The rows of a group lie close to one hidden flat surface of 9 dimensions, which passes through zero. Surfaces can cross.
Some rows, each with its group after it:
1	18	4	6	-7	-14	-13	0	-11	-13	9	-1	-2	-15	5	10	-4	5
(2)
-29	3	1	-19	6	-17	8	2	-21	34	-29	5	-25	18	-6	10	0	14
(5)
-18	8	-17	39	11	-11	19	27	-2	19	1	23	5	-16	-13	26	-1	2
(2)
-2	4	-3	30	14	23	-28	12	-23	-11	-19	-10	-10	-7	23	-12	-20	-16
(5)
25	8	7	-6	-9	6	-37	16	-13	-30	-15	-3	16	-18	25	-31	3	0
(7)
-4	-18	-15	-35	-18	1	13	-9	11	43	-3	-5	29	11	-9	-33	16	-22
(3)
4	0	-9	2	-2	6	6	4	3	-1	6	0	5	-5	-7	-2	6	3
(7)
1	4	1	19	-12	6	0	4	-30	-11	23	14	-27	-6	19	-2	-17	3
(0)
-8	-15	-18	14	51	-15	2	11	4	-4	-15	0	-13	4	-58	18	7	31
(1)
13	-9	-24	5	16	42	17	-1	23	-6	-17	-28	17	5	-17	-14	16	3
(7)
4	6	8	14	7	3	-22	-6	-14	3	2	-15	1	3	12	4	-13	-8
(6)
-1	2	1	7	-15	-8	10	-7	-10	21	-24	-3	26	-15	0	-7	-4	0
(2)
-21	26	19	-20	-18	8	15	-36	-14	-5	5	-21	-48	24	19	29	-8	16
(7)
23	-24	7	11	1	10	-4	-10	-38	-14	-13	4	-17	-8	-2	-35	-19	19
(6)
-36	17	12	17	4	-21	32	-38	30	20	0	-12	-4	7	-20	66	-13	-2
(1)
-7	0	-21	9	12	27	9	-10	7	-16	-11	-26	-12	-3	-20	0	1	-1
(7)
-6	6	26	-5	-24	-27	2	-35	-3	0	48	13	-18	4	10	21	-20	-8
(3)
19	-26	-15	-10	48	29	-6	32	46	2	10	-3	14	37	-14	-5	27	-4
(1)
-26	2	5	-30	-30	-6	-10	10	13	-19	12	33	-37	0	33	-10	-7	-43
(5)
7	6	1	-29	-32	15	22	6	2	21	12	5	9	16	27	-13	20	3
(1)
-5	-7	-11	-8	11	17	-2	-6	13	-4	-19	-18	3	6	-11	-10	4	-14
(2)
-9	-12	0	25	9	-1	5	9	5	-6	15	22	-20	-2	1	12	-15	-14
(2)
25	-10	36	-42	-26	-28	2	-41	28	-32	44	9	0	10	3	4	3	10
(3)
13	-18	-21	7	14	20	4	13	20	11	-12	-8	32	0	-15	-21	14	-8
(4)
-7	18	-9	-14	2	-19	7	-7	8	-9	10	-7	-7	-5	-31	22	16	24
(7)
-8	27	-12	3	-21	-7	9	34	40	-20	-3	19	29	-30	12	18	22	-18
(6)
-15	8	8	-11	-16	-23	10	8	-13	86	44	19	11	36	21	19	3	-15
(4)
-11	-6	-16	-7	5	10	-10	15	-9	-12	-10	3	-25	-1	-5	-19	1	-8
(1)
12	0	36	-9	14	-3	15	7	43	-22	-5	20	-2	25	20	39	11	24
(0)
-3	-15	13	0	18	-17	-8	-5	5	20	5	12	3	16	-6	9	-9	-7
(3)
24	-27	-1	7	49	-36	-5	20	36	6	31	19	28	10	-51	25	19	26
(2)
-16	-20	-13	8	12	-13	16	12	51	-25	12	30	-3	-11	-27	15	3	-25
(0)
15	-23	18	38	69	-16	-34	3	23	-27	1	-2	-2	9	-30	32	-19	6
(1)
-20	-5	-10	7	24	25	2	3	49	-1	24	-6	-14	27	1	23	0	-43
(2)
-19	2	-15	-10	13	4	-32	11	17	-46	35	5	-50	1	-8	2	-1	-29
(5)
7	-11	5	-1	7	-18	-3	2	-2	6	-31	8	16	-5	-8	-8	-2	9
(7)
-14	7	-1	16	-7	-25	10	3	-13	-12	28	27	-35	-14	-12	25	-10	12
(3)
19	-21	-4	-15	-45	-7	85	53	34	23	-1	81	42	-9	11	-12	44	29
(6)
-4	-11	7	-2	-12	-1	-1	5	-8	1	7	22	-13	1	14	-13	-10	-14
(5)
-12	12	-11	37	-16	11	19	-14	-11	16	7	-9	10	-18	3	9	-17	-14
(5)
-3	-27	24	15	-3	14	29	-9	35	33	5	20	17	27	31	10	-15	-33
(4)
35	-1	24	-12	15	3	9	1	-1	-53	20	8	-34	17	-2	20	13	70
(6)
7	10	-29	49	-23	-1	13	22	6	-52	49	27	-1	-57	-14	5	-5	-8
(3)
7	10	45	4	6	-26	-34	-27	43	-12	-10	-14	38	2	23	32	-16	-32
(7)
14	1	14	11	-8	15	7	8	4	-4	-7	7	13	3	32	-1	0	0
(3)
14	-10	0	11	3	8	4	12	22	-4	-3	8	25	-5	6	-7	3	-11
(4)
24	-9	30	40	-31	32	-1	-24	8	-31	-41	-10	41	-32	55	-27	-37	-42
(1)
-19	-17	-21	22	-2	-32	-19	28	15	-25	0	44	5	-48	-21	-17	-14	-45
(3)
3	-19	11	35	6	-29	9	-56	20	-5	-8	-17	36	-31	-42	14	-30	-12
(0)
53	-9	24	13	-16	19	27	-11	24	-9	55	2	37	10	22	8	9	20
(3)
-28	30	-8	-45	-24	23	12	-19	10	-21	-25	-30	-33	7	8	3	19	3
(1)
23	10	13	-8	41	44	-35	-10	52	-91	8	-46	-25	17	6	24	11	3
(2)
26	-10	-13	18	-6	27	8	19	16	-14	-14	0	42	-19	8	-26	9	-9
(5)
14	-20	3	8	-3	3	-2	-13	2	-14	-9	-1	12	-14	-3	-24	-12	-9
(6)
-10	-17	23	27	14	-15	31	-27	17	18	-36	6	15	2	-13	26	-21	5
(2)
22	5	-29	18	14	24	-14	43	-35	19	11	-6	11	0	1	-23	17	17
(4)
0	-8	-3	-2	-1	-8	-10	-1	-16	-4	-13	1	-2	-10	-9	-19	-5	1
(6)
-17	7	-21	-11	1	-9	-32	-3	20	-34	-28	-20	12	-33	-23	-18	2	-33
(0)
10	23	13	5	-43	-2	10	32	-33	-3	22	36	-9	-12	51	-4	3	18
(4)
22	-9	-38	-1	21	42	6	54	36	0	31	6	20	15	-3	-17	42	-7
(0)
30	-24	25	36	2	-30	-3	10	-3	3	16	38	29	-17	8	1	-19	5
(4)
3	10	6	-20	-12	-43	-8	-18	-2	-28	3	2	-1	-25	-28	5	4	24
(4)
25	-22	58	5	-17	-29	-12	-44	14	-44	5	18	2	-13	22	1	-38	-9
(6)
12	3	6	-18	-22	-14	-3	-17	21	-29	2	-4	21	-23	-5	-9	7	-1
(5)
-19	-2	-6	-9	16	-3	5	22	15	-26	-33	17	-29	-2	-9	7	6	6
(4)
-15	3	-8	-22	24	10	-7	-15	34	-7	-9	-29	-8	20	-20	16	10	-13
(4)
16	43	27	-19	-31	-17	12	11	-52	2	17	11	-22	8	35	22	17	67
(2)
2	-8	-14	-3	-3	10	23	17	5	14	-33	7	22	-8	-5	-17	15	8
(5)
25	-1	24	24	2	6	36	17	3	2	28	31	-5	17	24	32	2	41
(3)
-4	-10	-14	25	-5	-11	0	-22	-33	6	13	-4	-9	-25	-28	-14	-25	-6
(3)
-6	15	-31	-11	15	14	8	18	19	-42	-5	-9	-21	-10	-31	10	29	26
(6)
-7	4	14	-1	1	-4	2	-2	20	-9	-7	5	-4	4	10	21	-3	-6
(0)
12	2	5	-37	26	0	-37	9	-6	-31	4	-13	-30	22	-4	-4	18	26
(1)
15	41	31	38	-7	10	-4	-29	10	-37	11	-34	10	-13	30	51	-17	12
(5)
-11	5	21	-1	3	-8	-20	-15	9	11	19	-6	-6	20	22	21	-17	-27
(1)
-4	7	-4	1	-7	3	5	-13	8	-7	-21	-14	14	-13	-8	0	3	-3
(7)
30	-9	24	7	7	2	6	14	-2	-51	-30	22	-10	-9	13	-1	0	42
(5)
-19	-2	-11	27	-5	7	13	-6	-10	17	-5	1	-2	-11	-3	2	-19	-22
(0)
-1	19	14	-9	-18	-11	1	-21	-7	-5	-2	-11	1	-6	8	11	-1	11
(1)
-12	-2	-9	35	28	4	13	18	-37	36	-15	7	-23	13	-13	21	-9	24
(6)
4	-15	10	16	0	-23	11	-27	0	-5	11	6	2	-12	-23	8	-20	6
(0)
18	4	9	-16	-2	-9	0	5	-6	-14	-11	-1	6	-2	0	-2	13	33
(7)
4	10	-4	-19	-2	7	2	-1	10	-9	3	-12	1	6	-4	2	18	11
(4)
13	-7	12	-1	15	23	14	0	37	-8	16	-4	4	27	11	22	9	3
(2)
-8	-3	-22	-9	18	-4	-8	12	-19	13	-16	-5	-10	2	-27	-13	11	14
(6)
-25	13	-15	14	25	-3	-18	0	5	-32	-43	-17	-18	-20	-24	12	-8	-5
(0)
18	-32	38	21	13	-14	3	-2	24	23	-9	27	35	17	23	8	-20	-19
(7)
5	-7	-5	21	8	20	15	6	1	12	-49	-10	28	-8	-1	-10	0	2
(0)

New rows. What belongs after each?
16	-27	-9	-18	16	-7	18	6	25	24	-15	4	39	8	-33	-17	25	16
(0)
14	4	15	4	-10	4	-24	-2	-13	-47	-77	-12	16	-37	20	-30	-10	7
(0)
-3	10	-10	-15	-29	-34	-6	-7	-14	-9	-3	2	15	-41	-23	-19	6	3
(4)
19	-21	1	5	58	-13	-64	30	33	-12	-6	-5	32	8	-13	-6	3	-27
(7)
1	9	3	9	-12	-5	-18	-15	-44	-10	23	-11	-25	-13	2	-8	-18	8
(0)
-16	31	-32	-40	0	24	8	-16	31	11	13	-56	7	21	-24	17	40	-1
(7)
-24	23	9	-5	-22	6	-1	-9	-48	38	-38	-14	-14	8	35	-5	-16	-2
(0)
-1	-3	25	-3	-4	-21	-18	-6	-37	0	8	19	-29	6	16	-1	-20	8
(1)
-16	-6	-29	23	-22	-6	18	-11	-8	46	43	3	17	-15	-18	-9	-11	-37
(3)
0	-2	13	-20	-2	-37	-20	-17	-29	-8	-1	4	-21	-7	-17	-8	-10	19
(2)
-7	-3	5	-29	-17	17	-14	3	-24	-17	-20	3	-39	8	28	-32	-4	-4
(1)
11	14	-4	2	-19	6	1	3	-46	-9	6	0	-17	-15	7	-14	1	31
(4)
-29	20	13	-20	7	-52	-16	-43	-17	33	-12	-26	-5	7	-30	32	-9	11
(1)
10	-11	-14	4	32	-7	-8	12	12	-43	13	4	-15	-8	-42	7	11	23
(0)
14	16	-15	-11	-21	47	-6	44	-8	16	11	3	14	13	54	-29	21	-17
(0)
-21	22	25	-62	-7	-18	-43	3	6	4	-41	-8	-8	24	36	-3	10	-18
(5)
9	-17	-3	-16	32	-22	-27	-9	-25	24	11	-13	-5	21	-34	-10	-1	17
(5)
-3	2	11	22	33	-9	-8	11	0	14	7	5	-9	21	4	34	-8	10
(3)
2	-15	31	-2	16	-49	25	8	20	-1	-8	48	-3	6	-16	35	4	37
(6)
-15	-5	16	-11	14	-8	10	8	40	-38	-23	24	-24	6	0	26	5	3
(4)
31	0	18	6	-40	0	3	-24	5	7	0	-11	63	-24	26	-25	-4	-16
(5)
-5	-6	-16	-11	-1	-6	11	0	13	5	9	1	5	-2	-23	-3	13	0
(5)
-4	1	-4	-13	4	-8	-19	-3	-6	1	-12	-11	-1	0	-5	-8	1	-3
(5)
13	-26	4	-6	12	0	-6	-8	26	2	4	-1	22	7	-11	-16	-1	-16
(2)
-1	-7	-23	-1	-16	-13	19	-12	10	17	56	7	12	-9	-34	-1	9	-9
(3)
-15	-8	-18	-46	5	-33	3	23	30	-11	1	29	-11	0	-38	-1	34	8
(3)
15	6	7	14	-7	3	-24	-11	-10	-26	-8	-15	14	-23	15	-12	-15	-10
(5)
-5	-14	1	21	12	35	25	41	-5	10	-19	34	-23	21	32	-2	-4	-2
(4)
31	-30	19	-46	-26	-26	-12	-13	-32	18	26	23	3	9	2	-54	0	13
(2)
-15	46	-41	-32	-6	-21	-58	62	-9	1	-30	-9	36	-34	0	-25	43	-18
(6)
-3	12	-24	-9	-2	42	18	7	13	16	-33	-32	19	9	2	-11	24	-2
(2)
-25	26	-9	-21	6	-28	-46	-9	-9	10	23	-23	-12	4	-12	15	0	-23
(1)
-8	13	-15	7	2	-15	-11	15	-17	0	0	2	-2	-18	-13	2	5	7
(2)
-6	-4	-19	-8	2	-14	-13	-21	-1	3	22	-18	3	-10	-36	-7	-3	-13
(3)
23	13	-21	25	-20	50	32	-7	-38	-10	-1	-29	-1	-15	4	-18	5	39
(3)
-21	8	18	13	-36	-15	15	-22	22	-34	2	19	-9	-28	20	17	-24	-31
(6)
34	21	-7	15	18	30	-37	-18	-42	-18	29	-58	-7	4	-4	-4	-1	32
(4)
23	-39	-14	4	15	-3	21	-25	-20	40	-7	-11	27	4	-52	-29	1	27
(4)
-8	-17	-20	17	-16	0	40	32	-5	48	-20	39	28	-11	-1	-20	5	-7
(6)
-7	12	24	-15	-13	-9	5	6	42	-18	12	19	3	9	32	28	5	-18
(4)
-3	-6	10	2	12	-5	15	5	25	-6	-3	13	-2	9	-2	22	2	5
(0)
-1	-15	7	-9	-16	-4	-1	-23	8	2	3	-1	10	-4	3	-14	-13	-24
(6)
8	-4	-10	-30	-2	5	-7	24	10	0	-17	7	13	3	4	-25	26	1
(0)
-25	-29	12	9	-12	32	32	-31	48	-41	-60	4	-10	-12	13	-12	-29	-51
(4)
14	-17	-33	3	18	41	24	66	18	12	18	31	1	20	5	-15	34	6
(0)
12	-18	23	-34	2	-19	21	3	29	15	3	27	17	24	0	8	18	18
(0)
13	-21	6	-9	7	10	-10	-35	-12	-20	4	-21	-18	7	-17	-23	-13	7
(6)
0	-25	11	4	10	21	18	-14	22	-6	-11	1	-8	18	4	-1	-13	-12
(2)
-18	31	-6	-11	-37	-15	-12	-48	17	23	35	-44	38	-15	-3	14	-3	-48
(5)
5	12	-7	-2	-18	18	1	12	37	-40	-3	-2	17	-19	18	-3	13	-20
(5)
-3	13	6	62	-4	-31	22	26	11	21	32	39	34	-24	8	48	-11	-7
(2)
6	12	4	38	21	24	10	-11	14	41	76	-22	3	42	13	52	-9	-8
(5)
4	25	36	-28	-12	-27	-37	-3	-20	-17	11	4	-21	8	34	12	-4	13
(7)
-11	-7	-24	23	11	25	-11	-9	-19	17	-14	-29	1	-4	-11	-19	-17	-27
(6)
11	5	3	-10	22	0	-32	8	16	-60	-2	-10	-19	-6	-7	4	10	10
(5)
-16	-2	-29	24	5	-3	-5	-27	-30	26	5	-29	4	-16	-40	-9	-19	-10
(0)
-22	13	-3	29	18	-37	-17	-6	1	-12	-12	-1	-1	-29	-29	28	-16	-9
(2)
-17	1	21	-20	4	-20	5	-25	-6	28	-5	-3	-17	27	0	23	-8	9
(1)
8	3	7	-6	-10	-10	-14	-3	-3	1	19	4	6	-1	6	-5	0	-5
(2)
23	-14	1	25	-6	24	32	6	11	-29	-24	10	11	-17	5	-10	0	20
(1)
19	-33	12	0	35	-8	-9	14	-10	12	-6	19	-6	23	-8	-10	-5	19
(1)
-1	6	11	3	-15	-23	9	-21	-10	30	-2	-2	24	-6	0	9	-7	6
(1)
-13	22	-40	-13	-14	9	-16	11	-32	25	2	-27	7	-11	-14	-26	15	-10
(4)
-13	-17	-37	31	16	2	-12	19	14	-51	-25	9	-6	-51	-41	-21	-8	-24
(0)
35	-1	22	11	-21	18	8	1	-39	4	13	9	2	3	38	-18	-8	26
(0)
-5	12	-4	25	19	3	-2	15	6	4	-3	-2	6	2	1	26	1	1
(6)
21	-15	-3	6	14	11	-13	12	-15	14	-23	-6	22	1	-1	-28	0	6
(5)
-28	-5	-35	3	0	1	3	1	-20	38	-25	-11	4	-10	-29	-21	-3	-21
(0)
25	-12	17	19	-1	-24	-12	-19	-67	-43	-13	8	-35	-31	-19	-19	-28	55
(0)
-12	5	-14	5	9	-20	-5	-18	4	15	51	-13	-4	2	-35	25	-2	-6
(3)
-22	-7	26	11	23	-29	-18	-27	6	20	13	1	-17	20	-4	36	-30	-24
(4)
-18	9	16	2	-40	-32	4	-26	-48	13	7	18	-22	-20	14	-3	-29	2
(4)
1	16	23	-32	27	-32	-55	-15	-25	-25	-42	-30	-20	6	-9	5	-1	28
(5)
1	5	1	-30	-3	1	11	5	10	-11	-6	0	-8	11	-3	3	20	20
(3)
-7	13	0	-14	17	0	-20	14	14	-34	-15	-4	-17	0	-1	11	10	6
(0)
6	27	10	7	-31	-11	-6	-17	-6	-12	14	-9	16	-24	16	9	-5	-4
(1)
19	-7	20	3	23	0	-22	-19	9	-4	11	-19	7	17	2	10	-6	5
(6)
15	-8	-19	-3	2	21	2	-12	7	-5	-10	-29	22	-9	-20	-25	9	-1
(4)
25	-15	8	-4	44	-4	-7	36	49	-8	6	16	27	24	-10	20	26	16
(3)
9	-11	-4	-19	-12	-12	-13	3	-20	7	12	10	0	-5	-3	-32	2	0
(2)
-15	-14	-11	3	36	-15	-9	-6	-9	6	-25	-9	-15	1	-45	6	-6	11
(6)
5	-21	-19	18	6	-5	49	10	-10	15	-28	22	9	-15	-38	-4	10	41
(1)
22	-10	18	-21	-55	9	49	-19	-14	0	10	24	2	-3	29	-29	3	24
(3)
20	-12	5	-10	53	4	16	10	31	-9	-2	-6	-5	35	-34	30	27	51
(2)
-22	-10	-16	-29	21	18	-9	1	4	0	-40	-18	-23	18	-14	-20	8	-10
(1)
0	1	-9	-10	-12	3	12	8	0	37	4	1	22	5	3	-9	13	-4
(2)
-43	11	-20	-33	16	12	-34	-5	11	-2	-17	-31	-33	20	-7	-4	1	-40
(1)
4	8	-1	-10	2	4	8	-9	6	-21	-23	-16	-1	-6	-12	3	11	26
(1)
9	4	-16	2	-11	4	4	9	-5	-7	-4	-3	12	-18	-8	-14	9	6
(1)
-15	-18	8	-7	28	-10	4	-14	33	10	15	3	-13	29	-17	24	-6	-17
(2)
6	-21	-9	22	7	-28	-15	10	15	-1	-13	17	42	-36	-25	-17	-7	-27
(4)
1	7	10	-30	-52	-13	13	-7	10	-48	11	28	-15	-26	19	-14	6	0
(3)
-21	-24	0	-14	-25	-50	10	-26	-13	12	16	33	-15	-18	-32	-18	-19	-14
(0)
-24	18	-40	6	-12	10	24	-14	23	0	18	-26	7	-22	-34	15	13	-17
(7)
0	1	-19	-31	-3	29	18	-7	30	40	32	-26	18	36	-3	0	28	-15
(6)
15	-22	17	-13	42	5	-12	20	26	9	31	14	-13	53	3	16	11	7
(1)
-14	1	2	14	3	5	13	4	-16	37	-3	3	-11	17	14	13	-8	-2
(5)
42	-10	21	10	25	3	14	32	-35	-2	4	25	-15	24	7	7	13	80
(6)
5	24	-32	13	-4	44	16	8	-25	-7	-16	-34	-4	-12	-4	-10	14	25
(3)
0	-11	8	22	8	-51	4	-15	14	40	-13	8	58	-22	-36	17	-7	-4
(2)
-4	7	15	-16	-48	-34	7	-44	3	-5	44	6	3	-18	-1	3	-13	-16
(5)
17	19	16	-1	-8	5	-28	3	14	-5	19	-15	28	5	37	5	4	-22
(6)
0	-10	-22	-1	11	-3	-9	5	-10	7	-11	-10	10	-11	-26	-22	5	-2
(5)
-22	7	-2	-19	-13	7	2	29	-15	6	-28	26	-23	7	31	-12	6	-6
(0)
28	-15	-24	49	3	16	-6	-2	-13	-26	53	-6	8	-32	-26	-19	-16	-7
(0)
-15	6	8	-25	9	-5	-18	3	-5	25	-5	-3	-10	28	14	2	1	-10
(5)
4	10	-8	-2	-29	-16	46	-25	28	-8	9	-3	30	-28	-29	15	16	16
(5)
12	52	11	-33	-25	11	-19	-11	-2	-24	47	-35	-12	13	35	25	23	19
(4)
15	-23	0	19	38	-10	22	18	15	22	16	21	13	18	-28	20	10	24
(1)
24	9	-2	-11	20	20	-8	7	23	2	-7	-30	32	16	3	6	24	13
(0)
